All rows are made from the same 13 directions, up to rounding. Whole rows:
In the rows, zero is written as 128.
[[175 136 138 103 164 170 159 160 112  86 124 137 147 151  80 110 108 108
  135 126 146 129 116]
 [142 116 124 107 118 117 150 143 166 140 103 103  94  73 125 120  87  90
   95  86  59 137 139]
 [112 137 104 177  95  85 103 120 159  84  69 145 143  91 146 159 103 153
   73 148 111 113  82]
 [110 113 112  94 117 120 157 142 153 116 100 159 125 126 145 103 136 108
  102 134  73 129 102]
 [162 105 104  95 135  87 107 134  66 141 158 129 165  82 143 136 147 148
  113 118 164 148 109]
 [150 113 154 143 142 186 141 126 132 116 153  98 150 164  93  74  84 118
  134 111 140 125 109]
 [126 126 122 110 188 185 143 160 146 100  97 104 103 166 128 100  93  74
  142 130 141 120 103]
 [118 130 115  99 126 117 161 177 127 124 142 191 146 130 123 111  98 121
  136 111 110 124  79]
 [103 135 155 163 114 143 126 125 167 141 125 103 122 151 112 128  86 126
  122 123 123 108 134]
 [119 109 123  63 122 116 137 131 120 148 135 162 128 150 140 151 155 136
  131 184 118 123 134]
 [166  84 121 144 135 117 100 133  97 196 207 108 151  82 134  88 131 134
  111 111 127 135 124]
 [148 122  94 101 132 122 126 112 107 109 110 103 102 102 142 142 119 125
  150 126 131 159 123]
 [ 73 118 139  62 150 126 150 128 109 192 136 103 121 187 160 127 194 109
  137 168 165 128 142]
 [126 142 158 162 123 104 117 146 138 175 146 131 150 118 107 157 134 141
   89 146 143  96 145]
 [119 103 123 116 143  88 103 121 106 202 169 144 130  64 200 145 133 138
   99 112 160 111  78]]

The start of a row, then its end:
[152 121 106 126 140 131 119 119 130 126 121 143 102 101 146 143 137 126
 130]
[159 111 129 124]
[134 124 127 127 164 107  78 167 108 121 128 142 160 118 140 156 137 129
  96]
[133 176 100 130]
[109 143 130  61 145 129 151 108  95 143 141 164  90 132 173 161 159 129
 191]
[109 162 140 129]
[117  91 127  95 131 164 123 128 133 118 147 152 145 196 130  91 148 130
 142]
[182 111 120 129]
[153 133 125 152 146 142 126  97 101 125 130  93 130 110 136 126 125 136
 132]
[124 176 140  96]
[175  68 107 113  97 152  92 108 123  77 160 153 163 141 111  96  87 164
 135]
[161  88 136 115]
[133  95 133  90 106 105 102 177 135 169 196 197 143 134 109 135 125 140
 139]
[141  73 108 183]
[158 118 147 125 155 157 136 136 107 102 127 114 184 155 101 103 121 129
  92]
[147 176 116  86]
[140  88  96  89 108 131 120 114 149  39  56  94 132 119 135  93 107 109
  89]
[113  68 158 124]
[112 129 193 142 184 203 138 123 179 178 146 110  82 146 152 116  85  82
 127]
[ 98 149  75 120]
[171 123 129 160 149 158 127 158 123 158 163  73 129 146  63  96 124 107
 140]
[149 121 139 176]
[128 119 109  66 131 135 169 136  88 150 167 147 125 155 126 103 145 125
 185]
[133 131 159 115]
[152 107 131 112  66 125 159  76 134 101 122 138 154 115 112 120  92 167
 107]
[144  92 144  83]
[107 125 142 112 116 108 119 127 124 133 135 142 142 124 144 134 136 136
 120]
[ 98 134 122 135]
[104 128 118 114 114 113 123 119 124 100 101 125 137 143 141 133 137 136
 127]
[129 135 137 123]
[113 115 162 131 128 164 102 105 160 121 136 121 116 151 141 139  71 133
 139]
[114 140  99 128]
[132 143 167  81 122 126 144 122 142 147 128 163 104 124 123 191 120 133
 134]
[136 126 104 162]
[140 139 125 158 132 160 157  76 127 130 113  79  99 124 133 109 133 124
 143]
[137 137 150 103]
[160 134 142 124 130 126 146 137 119 145 134 105 137 113  92 135 121 124
 111]
[129 133 132 141]
[183 107 113 189 120 144  76  71 114  99 143  95 128  81 135 121 109 160
 129]
[121 135 143 123]
[115 122 142 102 111 104 136 145 145 142 104 109 139 140 107 132 163 114
  83]
[145  95 125 179]
[115 136 137 144 126 133 115 106 126 136 138 133 120 139 142 144 137 144
 147]
[136 149 120 132]
[141 155 148 142  94 109 122 114 129 117 124 113 122 111  91 170 110 150
 141]
[100 126 137 182]
[134 155  84 138 146 104 126 154  95 105 106 143 136 130 122 157 149 137
 145]
[172 165 140 104]
[152 123 103  91 125 103 144 129  89  94  84  64 158 122 102 119 152 121
  98]
[133 144 172 132]
[135 125 125 130 113 147 147 104 105 127 160 161 152 171 114 112 156 162
 158]
[184 139 134 104]
[106 143 153 130 130 133 160 112 136 118 101 125 138 128 144 109 143 118
 100]
[ 91 140 124  98]
[130 165 151 118 110 135 177  83  91 150 134  81 128 162  92 157 141 154
 169]
[152 189 155 132]
[165 120 116 199  88 141 125  86 164 156 136 114 113 120  94 149  96 165
 115]
[241  89 117 110]
[ 84  84 151 104 153 145  93 155 141 155 146  98 161 187 148  95 117 108
  97]
[135 155  96 126]
[133 153 126 138 149 125 153 156 127 137 111 109 117 117 110 123 141  99
 121]
[111 130 135 138]
[151  97 114  87  98 110 138 105 119  98 110 116 155  93 135 128  67 146
  95]
[118 123 144  63]
[154 108 129  74 154 136 143 137 109 149 138 119 126 117 133 130 126 111
 119]
[138 140 130 116]
[125 119 118 156 129 144 117 145 134 131 147 109 135 152 108  99 100 124
 144]
[133 124 131 125]
[115 130 134 171 149 149  94 111 124 172 172 135 108 152 150 134 167 140
 164]
[164 154 110 153]
[109 182 127 170 189 133 150 216 125 170 146 168 124 156 103 130 155  93
 150]
[143 164  99 124]
[ 71 151 125 179  92  84 137 132 171 162  81  53 116 116 123 139  96 116
  87]
[118 115 131 123]
[160 118 117 122 105 133 132  97 140 110 102  97 111 114 109 150  95 139
 121]
[167 105 141 129]
[164 138 135 189 134 177 127 119 134 106 166 157 120 129 102  89 118 134
 169]
[103 107 128 134]
[ 56 162  75 159 171 104  99 165 116 159 128 154  72 142 192 133 207 101
 195]
[127 144 136 154]
[121 141 102  80 141 109 180 191 107 131 141 165 132 109 125 111  72 103
 159]
[ 68 132 146  63]
[167 113 130 126 143 150 142 124  98 137 152 105 161 140 102 105 127 135
 118]
[161 160 134  97]
[138 134 125 101 140 131 143 143 125 119 125 164 119 120 131 138 127 120
 138]
[126 121 125 121]
[106 139 116 192 135 125 105 124 147 163 125  85 107 123 140 144  93 129
 129]
[154 154 115 103]
[115 120  99  70 107  99 154 162 104 155 162 150 129 139 116 130 101 132
 175]
[128 116 153 117]
[131 142 108  74 138 113 170 140 158  98  36 133  90 100 141 172 118  95
  88]
[164  97 127 101]
[142 162 110 107 152 130 153 124  89 137 143 140  76 106 138 141 170 114
 203]
[ 90 139 164 161]
[ 97  96 139 145 123 128  96 152 157 143 157 144 152 131 150  94  84 125
 103]
[ 93 112  99 103]
[105 163 126 114  66  76 125 101 125 100  90 113 112 125 108 195 134 160
 154]
[117 118 156 194]
[ 92 125 160  99 114 139 130  77 139 139 111  91 115 161 151 160 110 141
 133]
[142 164 119 125]
[ 75 110 116  86 139 139 134 145 138 145 143 139 110 158 172 109  74 109
 168]
[102 138 123  78]
[142 138 125 144 146 115 108 128 105 105 114 122 139 100 137 128 170 125
 111]
[ 97 147 135 147]
[ 92 135 153 129 178 152 117 163 152 163 132 110 100 149 150 125 115  83
 133]
[ 96 153  97 143]
[189 115 119  94 167 145  99 110  95  99 119  68  98  71 139 152  83 111
 145]
[ 74 166 152 142]
[139 131 129 158 142 135 134 134 166  95  78 134 116  83 143 101 139  94
  69]
[ 93  80 118 118]
[153 144 147 141  85 115 138  83 135 121  98  58 120 106  86 167  98 148
 112]
[129 126 148 162]
[ 51 164 126 167 122  95 146 147 139 175 114  77 123 140 142 132  92 117
 132]
[ 96 173 128  85]
[113 168 151 167 124 111 139 174 126  99 129 178 179 140  93 120 135 136
 112]
[ 83 144 110 123]
[131 147 113 123 160 157 147 150 140  75  90 165 113 140 133 127 107 107
 143]
[131 131 119  87]
[189 136 108 126 161 131 122 124  83  77 115 140 136  78 131 129 153 127
 126]
[ 99 153 149 117]
[126 119 150 122 119 134 150 122 140 134 137 150 142 116 136  99 130 124
 101]
[ 96 105 120 109]
[156 155 177 189 145 165  84 111 168 120 132 138  94 112 113 191  78 139
 135]
[124 146  77 170]
[116 108 111 154 107 119 125 130 151 143 114  60 131 126 116  97  92 116
  99]
[134 102 142 117]
[135 136 121 129  94  86 117 109 108 146 140 114 126  93 123 166 124 157
 138]
[118 134 147 149]
[164 146 138 163 129 137 107 102 140  85  84  98 115 108 104 159 142 132
 105]
[140 124 127 175]
[116 124 131 105 140 138 116 135 128 113 113  94 118 153 125 125 134 109
 140]
[114 133 136 169]
[113  97 134  79 187 151  98 211 153 134 127 126 131 166 130 123  75  76
 111]
[131 139  87 132]
[119 156 106 164 116 119 139 161 144 118 122 151 124 136 100 142  79 134
 153]
[145 121 124 100]
[ 57 143 105 106  52  62 185  66 112 186 127 151 130 127 179 168 133 187
 144]
[181 148 149  30]
[112 155 163 140 149 136 120 158 143 151 132 118 119 153 104 160 116 114
 135]
[122 156  99 170]
[133 110 119 138 146 130  84 137 136 161 144 131 112 139 137 154 152 130
 126]
[199 126 105 163]
[120 150 127 103 106 118 190 119 132 121  92 143 131 142 113 138 147 131
 116]
[166 115 138 100]
[111  97 145  87 168 170 109 139 155 146 136 128  98 162 158 120 120  94
 134]
[140 122  99 148]
[148  94 133 149 106 146 100  97 130 145 161  82 136 144 107 103 128 144
 130]
[154 109 138 165]
[134 141 114  75  99  95 174 105  90 126 113 131 143 119 123 170 110 160
 137]
[157 163 153  72]
